The rows come from 4 hidden closed curves, with some noise, and rows from the same curve form a group. Each curve winds through 4 dimensions. The rows are also pushed far along 2 directions, which tell nothing about the answers.
In the rows, zero is written as 128.
Known rows, each followed by its group:
[161  80  96 167 161  96 174 157 107 155 142 109 132]  P
[107 141 142 139 108 130 136 127 138 126 111 141 127]  M
[137  92 175 149 151 132 144  80 152 110 140 139 152]  V
[109 131 161 139 111 154 122  63 165 109 134 158 131]  F
[132 138 139 128 107 136 132 108 118 129 145 124 137]  F
[121 139  67 118 115 120 103 204 114 134 104 117  94]  P
[108 147 125 109 114 122 121 143 125 134 103 119 128]  M
[123 130 102 115 131 121 111 143 113 128 121 136 124]  P
[153  84 119 147 156 106 152 143 125 132 136 100 142]  V
[117 131 183 141 133 131 133  74 146 100 134 155 155]  V
[132 123 106 129 125 121 144 169 110 158 114 105 118]  M
[154 103 131 157 141 115 173 129 136 151 141  98 132]  P
[121 103 178 172 139 142 150  42 166 112 147 172 146]  M
[ 98 152 130 114 108 122 101 128 133 114 103 139 133]  P
[122 158 114 102 113 138 103 158 112 134 119 130 113]  F
[ 90 173 109  91  88 143  72 141 155  95 102 136  99]  F
[149 116 128 122 146 131 121 148 117 119 139 122 127]  V
[143 112 180 154 136 131 166  55 122 137 163 139 172]  F
[119 126  92 125 128 113 112 164 130 123 108 122 115]  M
[ 98 148 154 127 123 133 114 110 147 112 108 155 133]  F
[119 119 134 130 138 119 126 105 144 120 119 134 139]  M
[111 138 109 110 115 132 116 150 131 144 102 117 116]  M
[131 122 103 115 129 135 119 140 124 135 129 127 115]  M
[114 143 103 121 117 116 107 165 130 117 105 123 117]  F
[113 137 102 124 110 128 115 145 133 128 111 126 113]  V
[120 143 133 128 122 139 124  98 128 129 136 146 131]  V
[100 132 167 145 115 140 119  97 162  97 112 161 133]  V
[143 112 120 124 138 144 121 143 127 128 139 127 116]  V
[151 117  65 110 154 109 117 209 107 145 119  99 101]  F
[153 109  62 135 138  86 139 227  85 162 118  74 122]  P
[ 81 165 152 117  95 137  92 105 156 104  97 153 136]  P
[105 137 150 146 113 125 136 117 142 122 112 142 134]  M
[113 151 160 111 110 155 112  79 151 121 127 146 134]  P
[109 160 143 111  99 149 108 117 158 120 114 125 114]  P
[106 135 136 130 113 146 110 110 152 117 118 149 118]  V
[118 145 137 131 110 119 125 133 120 126 121 124 141]  F

New rows. What belongs after each?
[132 115 165 145 138 116 167  88 128 144 133 128 160]  M
[152 106 116 146 140  99 159 158 113 153 130  94 143]  P
[140 108  87 129 135 106 120 203 116 129 115  96 113]  V
[130 110 164 141 143 129 134 108 143 106 130 139 142]  V
[153 116 111 134 132 121 150 157 123 155 134  90 121]  P
[133 138  96 123 104 131 117 159 113 133 133 109 114]  F
[158 114  82 124 141 128 142 172 113 152 143  97 103]  P
[129 113 142 152 133 109 150 117 131 135 126 124 153]  P
[132 124 130 130 136 112 140 124 132 129 131 119 132]  P
[108 138 114 126 112 130 103 158 138 110 104 131 112]  V
[116 147 124 106 121 151 106 108 138 117 129 144 111]  P
[116 144 132 113 123 135 106 104 126 119 125 148 133]  P
[114 146  95 122 114 138  97 159 135 115 113 138  98]  M
[115 128 120 121 120 122 105 162 136 110 108 125 117]  V
[105 158 143 112  92 153  98  86 151 101 131 144 123]  F
[113 142 132 117 121 127 110 114 143 108 125 132 130]  F
[119 138 159 119 118 146 122  81 145 128 132 138 138]  P
[114 138 130 121 115 154 101 122 145 114 122 149 110]  V
[152  98 107 159 145 120 151 142 120 139 145 126 120]  M
[ 94 127 196 146 131 143 129  38 181  97 119 178 151]  F
[109 148 124  94 111 157  82 135 147 104 114 141 100]  V
[147 120 139 140 123 128 150 108 112 140 155 119 145]  F
[152  99 100 150 146 105 143 192 109 136 129 106 123]  V
[107 151 159 118 115 125 121  95 147 116 117 135 145]  P
[121 100 164 164 146 129 156  52 147 122 145 165 150]  P
[137 119  95 124 143 110 126 154 102 138 131 122 128]  P
[125 125 100 132 127 129 114 153 134 124 118 131 107]  M
[154 119  99 113 148 121 126 149 113 140 145 106 122]  F
[117 123 141 131 137 130 126  87 129 120 130 153 140]  P
[129 106 138 123 136 124 123 110 144 114 128 122 140]  V
[109 130 120 138 115 124 123 143 137 127 109 133 123]  P
[126 103 138 162 143 116 155 102 139 126 134 142 140]  P
[128 115  98 117 135 111 130 155 120 148 109 103 126]  M
[118 133 149 110 127 143  97 126 145  97 120 142 124]  V
[105 134 161 107 120 151  96  90 164  90 117 146 131]  V
[150 111 120 130 163 104 143 149 104 147 132 116 140]  F
[ 93 165 161 129  96 156 115  98 147 112 117 163 117]  M
[155  88 164 173 142 127 178  52 139 132 170 128 161]  F
[151  81 142 174 158 122 175  89 128 145 153 139 143]  P
[147 107 158 136 151 132 135 107 131 116 145 132 139]  V
[151 108 121 145 142 129 151 135 108 153 144 121 131]  F
[110 160 105 114  90 145  99 156 125 121 113 129 106]  F
[153 113 120 131 142 134 141 128 110 150 148 123 127]  F
[137 142 116 108 126 135 117 146 104 141 134 123 124]  F
[101 159 179 114 111 139 115  75 140 110 123 156 151]  F
[170 110  85 134 130 109 155 180  81 161 153  82 131]  F
